The first 9 rows are patterns. Each new row is the sum of 3 different patterns, raised or lowered, with some noise. Before adding, each is slid sideways (what falls off one end comes back at the other) and multiplied by a number that may be negative. Names go in the order of the patterns.
Some rows, each with the names of its patterns after it:
[ -9  -1 -17   4  -4  10   1 -25 -29 -12  -3 -13  12   4 -18   6   7  -4
   5  13 -17   5   3  11   8  -3   2   8   2  -2   9  27   2 -25   7 -16
   6   3] -> (2)
[ 29  14   2  -1 -37 -30   0  19 -31 -18  -5   6 -24   4   5  -3  11 -14
   4   2 -23  19  33  25  -3 -10   1   4   8  -4  -4   7   1   2  -5 -25
   8   7] -> (4)
[ -3  -3  -4   6   6  -4  12  -9  12  10  -5 -28 -37  -7 -11   4  -6 -13
 -13 -12   2  -2   9 -32   6 -19  15  13  -7 -14 -29  21   3  11  -5  37
  -1   8] -> (6)
[-10 -20   2  -8   6  15   8  -5  19 -31 -10 -12 -20   3   3  19 -27   7
   7   0  -1  -2 -13  32  22  -1  -5  15   6 -14  15  -6  12  -9 -37  18
   2 -37] -> (5)
[  1  -1  11  18  15 -18  -3   0  -1  16  -2  27   3  37  15  14  14   1
   0  -1  -4   0  33   1  -4 -20 -20  -3  -1   9 -15  20  12  37  14  -8
 -11 -10] -> (3)
[  9  -5   6 -11  23  -8  -1  -1 -11  17  -1  -3   1   9   6  -3   3  -2
  -9   3  -1  -1  26  -4  15 -19   5  -1   8 -16   7 -26  17  -8 -19   7
  14   3] -> (8)
[ 24  12 -21  -4  25  21 -28  16   5 -16  -8  14   8 -13  16 -37   2   8
 -11  -5   4   1   1  -1  -7  12 -27  -4  10   4  -2 -30 -10 -16   0  -7
 -26   3] -> (7)
[  2  37   6   4  34  -5   2  -2   1  -1   4  -1   6   1  16   2  -3  14
  13  15 -22   4  10  -1   1   1   3  -8  -8   6   5  -4 -11  12 -37  13
   2 -12] -> (1)
[-16  37 -14 -11  13  -4  -2   1 -22 -10  -9  11   3  -6   0 -13  -1 -11
  -5  12  -1 -22   6  32   1   0  -4  16   5   0 -23 -21  -3  -5  -3 -13
 -10  21] -> (0)

New rows, each followed by the names of its patterns:
[ 15 -24  -8  -5 -11 -22 -18 -13  -4  -7   2  -8  -3   6 -12 -17 -13   6
  12  22  22   5   1   5  -4   4 -15  -2   6  12  -4  32  -8   4 -13 -15
  -1   7] -> (6) (3) (1)
[ -4 -12 -16 -16  19  16   8   2  23  -3 -39 -13  -7   3 -20   7 -12  -1
  -1 -17   3   2  -6   5  15   2 -15  17  17  13  -9 -10  11   0 -14  -9
  -6 -22] -> (4) (5) (7)
[ 11   8 -14  -7 -37 -17  -4   3  -7  -9  -2   7   4 -27 -17 -19  -6 -19
   2  -7   6 -19 -16  -7  -8  -7   4  14  15  26   3  -8   2  -6  -1  -5
  -7 -19] -> (6) (3) (8)
[  8   1  -4  -8  -7 -27 -27 -23  -5   0 -13 -17   5  -1  -8 -31   9  21
   9 -12  -5 -12  10 -33  -3 -26 -28 -10  -4  -4 -25 -20 -17  -9 -27 -12
  -9   7] -> (6) (3) (7)
[-60 -68 -80 -57 -34 -39 -47 -43 -47 -49 -36 -53 -29 -62 -29 -33 -19 -29
 -49 -43 -57 -16 -41 -32 -35  16 -35 -41 -45 -33 -46 -50 -35 -26 -34 -48
 -24 -23] -> (6) (3) (7)
[  5  11 -10 -10  -2  -5  -3 -17 -56 -12   3  40  15   2  -8 -41 -28 -18
   5 -39 -11  -9 -26 -39  -4 -14 -35   2 -23 -21 -11 -19   0  43  12 -34
 -11  -2] -> (4) (3) (7)
[ 45  -4  -3   4  12  13  -8  -3  14  19  13   6 -24  19  21  36  -5  -4
 -16 -32 -18  -5  19 -33 -20  10  14 -11 -12  11  -5  22   2   5   5 -31
  28  39] -> (4) (6) (0)
[  4  -3  14  16  18  20 -28  19  23 -10   4  -2   2  11  -1  23   3   8
  16 -11   7 -21   4   9   7   6 -19  15   8   5  13   4  -5  15  -1  22
 -12  39] -> (2) (5) (8)
[  2  27  47  10  39  47  33  22  18  39  29  24  18  36   8  31  34  39
  26   1  16   4  46   4  13  16  32  35  30   1   9  30  26 -12  26  17
  18  38] -> (2) (5) (0)
[-41  -4  31  -9 -37 -35  14   3   1 -21  18 -39  35 -26 -16 -34 -25  -3
 -22  29 -27 -10 -17 -33 -44 -10 -43 -39  -9 -29 -32 -53 -12 -60 -24 -31
 -41  22] -> (6) (5) (3)
[  0  24  16  -8  -1 -32  15  -9   4  17  31 -10  -7 -15 -13 -25   8  12
   3  29   9  16   9 -11 -21 -37  -4 -11  13  19  -3  -6 -10   9  -1   2
  -2   1] -> (2) (6) (3)
[-12   4  14  31  24  25   9  19  43  26  25  16   4  21  39   4  17  29
   6   3  14  10   2   2 -10  13   2  -2  21   9   8   1   3  14  16   7
  36  -5] -> (6) (5) (3)
[  6 -10  -1  20 -20  39  -8 -25   0   5  -9  -1 -22   1  -9   7   0   4
  23 -25  -2  14   2  27   6 -16   7  27 -14   8 -20  47  11  11 -13 -11
  -6   0] -> (5) (8) (0)
[ -4 -22 -19   1  -1 -13  -4 -47   5   7   1  -4  -9   0   0  -4   0  -7
 -23 -15   7  13   8 -18 -15  -8 -15 -12  -7  -5   0   9  -7 -13  21   6
 -17   3] -> (2) (7) (0)
[ 22  -3  30  -2 -14  -8 -14  -2 -14  19   7 -18   0  18  -7   2  14  -5
  -2   0  31  -2  25  -8   7   7   7  -2  26 -12  -6   6 -27  23  14  -8
   4 -13] -> (2) (8) (7)
[ 15  -1  16  11  30  -3  11 -13  -2   4  51  46 -21  -7   8  39 -19  15
   7  12  25   8 -20  -3  23  -4   6 -27   4 -11  29  54  17   4  -7  22
   8  40] -> (4) (6) (7)
[ 33   4  43  59  16 -39  16  -2   4  16  23  23 -29  19 -18  17  26 -22
   1   2  36   9  30  18   0  -3  11   7  15  46 -23   4 -15   2   8 -10
  20  18] -> (2) (3) (7)
[  5  -7  -5 -22 -11  19  14   8   6  -5 -12  11 -25 -16 -34 -12  18   6
   2  -6  -1   4  -8  -2  10   2  14   2 -32   8 -17  -3 -41 -25 -12 -24
  -7  -6] -> (3) (7) (1)
[ 2 22 10 16 23 32 26 23  7 37 18 14 36 25  9 11 26 31 12 37 -2 22 28 20
 31 17 22 26 25 15 23 16 29 28 21 23  5 21] -> (2) (8) (7)
[-19   7   5   1  21 -13  -6 -16  -4   0  13  -5 -17  20   5   5 -16  -1
  10  39  20  -2 -11 -10  27   6  12  22 -37   5  34  14  -5  -4   7  19
 -14   9] -> (4) (6) (0)
[  5   3  -7  14 -23  28  -7   1  -1   5  27   5   7  42  -6 -22   1 -22
   9   1   8 -14 -11  31  -5  25 -12 -25  -8  10 -13  -6   2  25 -29   2
  13  18] -> (2) (5) (8)
[37 43 16 38 34 37 16 18 36 35 22 28 37 25 36 38 29 25 26 39 17 62 26 24
 56 29 33 29 31 17 33 18 30 37 23 31 36 49] -> (8) (7) (1)
[-37 -44 -37 -48 -30   6 -15 -28 -40   1 -12 -16 -18  20 -29 -24 -34 -33
  -1 -31 -28 -13 -28 -64 -38 -24  -4 -34 -36 -23  -8 -10 -46 -24 -25 -24
   6 -40] -> (4) (6) (1)
[ 10 -21 -24  -9  10 -24  25  -6  -4  11 -26 -14  -5 -29  23  28  34 -21
  -9  -2   6  -8  -3 -28  12  -9 -16  -8 -21   0  22  19  11 -10  16 -46
 -33   1] -> (4) (8) (1)
[-55  20   6 -11  -3  51  -1  15   1  -4  -3 -12  16  16  28 -13   6   9
   3 -20 -39  -4  -2   9 -16 -15 -25  -8   5  16  16 -34   0 -39  -5   9
   0 -29] -> (4) (6) (1)
[ 12   4   5  -8   2  -1 -15 -10 -12  12 -10   5 -18 -19  19 -16   8  26
 -14 -11 -10   4 -17  -4  -5  -9  -1  24   1   1  18 -16   2   1  37  -1
 -15  12] -> (2) (4) (5)
[20 11  4  9 12  5 17  9 -2 19 49  7 25 -5  8 17 18 50 25 15 -5 43 43 37
 23 32 24  6 20 27 18  9 21 32 -6 26 -5 16] -> (2) (4) (1)
[-24 -21   8 -52 -36   1 -18 -32  -9  -4 -26  11 -28 -17 -26 -43  -1   7
   8 -21 -25 -32 -47 -14   2 -23  -2 -14 -15   0 -31   1 -19   5 -15 -17
   9 -13] -> (2) (4) (3)
[-15 -15 -15  -4  -2   5   4  18 -44  -8  -8  20  22   2  31   5  11 -28
   6 -28 -10   0  20  12  -9  -1 -25 -13 -18  13  14 -16 -23 -40  -9 -22
   5 -44] -> (2) (4) (3)
[  0 -15 -17 -15 -12  14 -13   4  29  -2 -10 -22  23 -11 -29   5  -5 -11
   0  15  13   5 -15 -18   3  28  14   7   1   0   9  -8 -14 -26 -25  14
  22  20] -> (3) (8) (7)
[ -2  29  22   9  31  25  48   5 -10  31  15 -11  14   3   7  14  10  41
  11  16  20 -19   5  10  14  -1   2  21   6  -4  25   5  12  17   7  41
  25  17] -> (2) (6) (5)
[  3 -31  29 -26   4  36  19  20   0   6 -17  -2 -17   3 -10  67  48  34
  35   1  12  -2  36   7  -7   4   8  36   5 -16 -41 -12  12   7  18   1
  -9  11] -> (6) (5) (3)
[-21  14  -4 -16 -12 -21  -6 -10 -15  -3 -41 -18 -14 -19 -13   1  -4 -23
  -3  -1 -19  -9  -1 -21  -8 -13   1  -4 -20 -14   5 -29 -20  -7   0  -9
 -18  -7] -> (2) (1) (0)
[ 45  22  16  31  14   6   7   5  15  43  12   9   1 -16  15  19  32   0
  25  33  48  42   3   9  -1  28  14   9  16  41  -6   7  26  12  25  12
  40  -3] -> (6) (3) (7)
[ 23 -28   7  -9  30  11   9 -12 -19   2   8  21 -15  -8  -7  12 -48   0
   1 -23 -12 -10   5 -10  -7 -24  19  -9  18  -9  34  50   5   3 -20   5
  -5  12] -> (6) (8) (0)
[-22 -38   7   7 -29 -27  16 -18 -29 -38 -28 -19 -34 -26 -15 -33 -38 -36
 -32  -4   5  -6 -45  -2  -8 -34 -33  -4 -21   0 -11 -56 -44 -26 -28 -14
  22  13] -> (4) (7) (0)
